The rows of a group lie close to one hidden flat surface of 5 dimensions, which may be shifted away from zero. Surfaces can cross.
In the rows, zero is written as 128.
Known rows, each followed by its group:
[ 78 178 130  96 141 114 130 110 167 204  95 140 109 109 119 161] : Fiki
[203 155 130  79  80 121  70  88 166 167 155 118 128 115 123 132] : vod
[157 142 157  86  82 126  80 106 126 159 124 108 140 115  97 143] : namab
[158 112 115 153 106 118 135  87 128  71 141 138 111 145 164 114] : vod
[ 75  99 108 146 180 128 187 135 123 131 120 152  97 128 147 128] : namab
[ 74 130 126 154 156 127 157 150 116 117  98 137 125 132 131 132] : namab
[ 95 154 141  93 107 111 138  85 134 154  95 133 113 118 134 155] : Fiki
[131 144  91 129 105 105 123 142 138  82  77 131 139 124 165  95] : viri
[132 151 126 124 103 128 194  33 129 106 167 149 122 160 174 163] : Fiki
[132 137 145 102  93 116 135  42 139 143 137 139  97 130 144 161] : namab
[ 56 156 141 126 142 146 201 151  89 133 119 125 178 143 119 155] : viri
[119 139 133 117 119 138 140 172  97 113 119 109 184 130 117 120] : vod
[114 148 128 128 124 137 160 129 115 121 135 124 158 138 133 143] : Fiki
[100 168 117 122 118 110 171  54 155 131 119 151 103 139 171 156] : viri
[122  90 120 116 149 126 175  84 123 134 149 148  89 128 153 132] : namab
[154 110 129 115 126 155 164 156  88 109 173 112 181 139 122 115] : Fiki
[171 156 103 142 153 153 180  93 161 143 222 144 142 155 156 148] : Fiki
[125 173 156 199 113 137  66 176 126  86 105 106 167 145  91 132] : viri
[175 127 120 140 121 126  61 170 145 120 127 113 134 119 114  94] : vod
[136 100 106 175 167 116  87 141 170 126 117 151  66 120 134 101] : namab
[161 126 122  74 121 133 130 122 137 170 159 122 134 114 124 127] : vod
[ 87 123 109 104 143 139 168 225  76 116  90 105 201 118 119  94] : viri
[105  86 124 122 163 142 161 180  91 132 128 121 138 119 116 108] : namab
[ 85 158 109  83 176 123 150 152 167 222 119 140 120  99 120 142] : viri
[141 153 121 148 101 111 126  73 151  96 125 143 109 146 161 138] : vod
[156 137 116 187 116 117  58 162 150  70 103 122 124 134 128  97] : vod
[112 139 118 115 143 130 133 164 130 146 114 122 148 116 123 120] : viri
[140 160 115 130 155 144 136 133 161 169 170 134 142 135 126 140] : Fiki

New rows, each followed by its group:
[110 162 142 137 102 119 102 135 130 115  90 120 143 129 121 137] : Fiki
[116 172 131 111 103 100  96  62 176 167  95 143  80 118 140 158] : Fiki
[154 149 132 148 100 127 110 112 134  98 136 125 139 142 136 131] : Fiki
[127 154 131 120 155 136  61 229 148 185 107 103 162  98  73 112] : Fiki
[100 120 113 138 165 115 145 105 160 158 122 156  72 119 143 137] : namab
[178  62 135 116 101 140 139 116  80  77 162 116 133 134 134 104] : namab
[112 146 129 127 134 134 134 147 126 138 123 125 148 128 121 134] : viri
[103 160 147 136 149 140 126 129 143 171 143 131 135 130 101 161] : viri
[133 104 107  96 153 129 164 115 140 162 152 144 107 120 146 123] : vod
[110 161 136  76 103 134 178 100 110 149 136 121 172 132 134 159] : vod
[150 169 141  75  78 133 137  97 119 147 143 112 175 130 125 149] : vod
[190  87 119  93 129 156 177 125  97 127 216 117 161 137 134 116] : Fiki
[162 116 123 109 132 135 114 135 135 148 153 123 130 120 120 118] : viri
[134 178 126 161 108 124 149  66 150  92 151 145 130 162 161 157] : Fiki
[114  48 107 149 185 144 171 199  84 104 141 129 128 123 125  88] : namab
[124 117 114 118 128 126 184  77 123 113 144 145 112 142 164 137] : vod
[111 173 155 202 103 137  87 165 109  60  99 109 173 153 107 138] : viri
[138  98 124 197 109 120 121 106 111  25 119 138 105 157 157 112] : namab
[198  81 150 117 112 152 124 112 100 117 200 112 140 138 114 122] : viri
[154 165 145  73  67 128 165  38 120 133 155 124 153 142 153 164] : vod
[161 143 164 156 120 144  88  97 144 139 177 124 118 143  99 158] : viri
[141 141 141 138  93 131 131 120 105  84 129 116 158 146 135 130] : Fiki
[105 142 132 122 128 135 171 112 116 125 136 131 144 140 136 149] : viri
[103 114 114 151 182 127  97 196 149 159 105 133 105 105 106 106] : namab
[129 175 153  74  91 144 132 162  90 150 124  92 215 123  97 143] : vod
[160 122 137  73  88  99  89  38 169 174 117 138  64 106 140 140] : Fiki
[110 129 145 108 146 153 172 141 101 161 161 122 160 133 106 152] : viri
[ 93 131 108 171 175 113 120 127 171 140 104 157  70 123 141 128] : namab
[ 58 170 161 139  69 110 157  86  81  61  52 122 157 149 147 161] : Fiki
[172 129 138 133 112 129 116  73 146 128 171 135 108 138 132 145] : viri
[ 85 132 126 175 147 121 127 153 124  98  90 137 119 136 130 122] : namab
[169 108 144 132 112 148 117 127 109 112 171 115 146 141 110 128] : viri
[151 189 109 150 147 125 113  89 208 172 168 154 100 136 142 154] : Fiki
[140 133 141 130 125 137 130 124 125 129 153 123 141 136 120 141] : viri
[ 76 182 140 171 110 127 145 137 112  79  91 125 163 153 135 147] : viri
[ 88 178 134 151 145 128 102 173 148 147  95 123 149 123 104 138] : viri
[153 134 139 133 114 133 125  87 136 126 160 130 120 142 129 148] : viri
[181 128 122 147  98 121  82 109 147  97 140 127 117 138 135 113] : viri
[143 150 182 155 111 150 158   6 136 144 215 145 100 170 123 209] : viri
[115 126 109 143 145 120 147 126 139 119 124 142 114 131 149 124] : vod
[ 72 183 134 150 123 121 159 110 131 119  96 138 142 146 145 159] : viri
[114 179  81 142  78  76 146  43 167  60  65 158  95 146 216 126] : viri
[120 126 107  98 143 131 147 165 122 149 118 122 149 112 128 111] : viri
[ 94 147  95 101 129 113 180 136 123 119  91 135 146 126 164 120] : viri
[ 86 183 130  53 120 127 204  60 139 203 137 140 144 126 148 182] : vod
[145 140 133 181 115 115  43 149 155  94  97 123 106 127 114 111] : namab
[125 137 106 113 133 119 124 155 138 135 106 126 140 118 135 108] : viri
[146 129 124 109  99 126 160  78 120 108 149 130 134 140 155 136] : vod
[124  23 102 111 192 152 206 174  77 130 169 133 122 118 131  90] : namab
[139  85 102 167 140 119 162  99 120  63 139 152  91 146 171 104] : vod
[127 113  98  95 175 125 146 129 166 200 146 148  93 103 131 121] : vod
[149 126 125 155  93 126 133 111 105  50 125 123 146 153 153 118] : vod
[152 132  89 123 114 108  81 195 137  91  77 113 152 108 144  67] : viri
[188  91 128  85 101 135 136  96 112 129 176 119 130 124 131 117] : Fiki
[160 140 158 164  94 136 118  55 130  96 170 134 117 160 136 161] : viri
[134  86 134 105 133 139 146 143  95 129 140 119 134 124 117 116] : namab
[145 157 131 144  79 115 156  30 134  78 143 143 116 163 172 158] : Fiki
[171  88 107  78 109 130 179  67 116 122 171 135 117 129 163 118] : viri
[ 80 173 130 105 126 123 182  77 139 160 117 143 127 135 147 172] : Fiki
[117 166 127 130 139 132 118 154 143 151 125 124 152 129 112 134] : Fiki
[156 154 118 122 127 127 122  85 172 155 164 141 111 132 141 146] : Fiki
[ 96 141 153 125  78 122 147 112  76  75  84 114 163 142 133 140] : Fiki
[ 74 140 137 140 146 129 146 149 118 134  96 131 131 123 118 139] : namab
[ 83 167 188 196  97 157 181  86  67  57 150 120 179 184 120 192] : viri
[150 146 116 129 152 154 163 149 132 140 188 124 167 142 128 134] : Fiki
[144 103 115 127  84 132 178 124  67  31 124 113 176 153 165 102] : viri
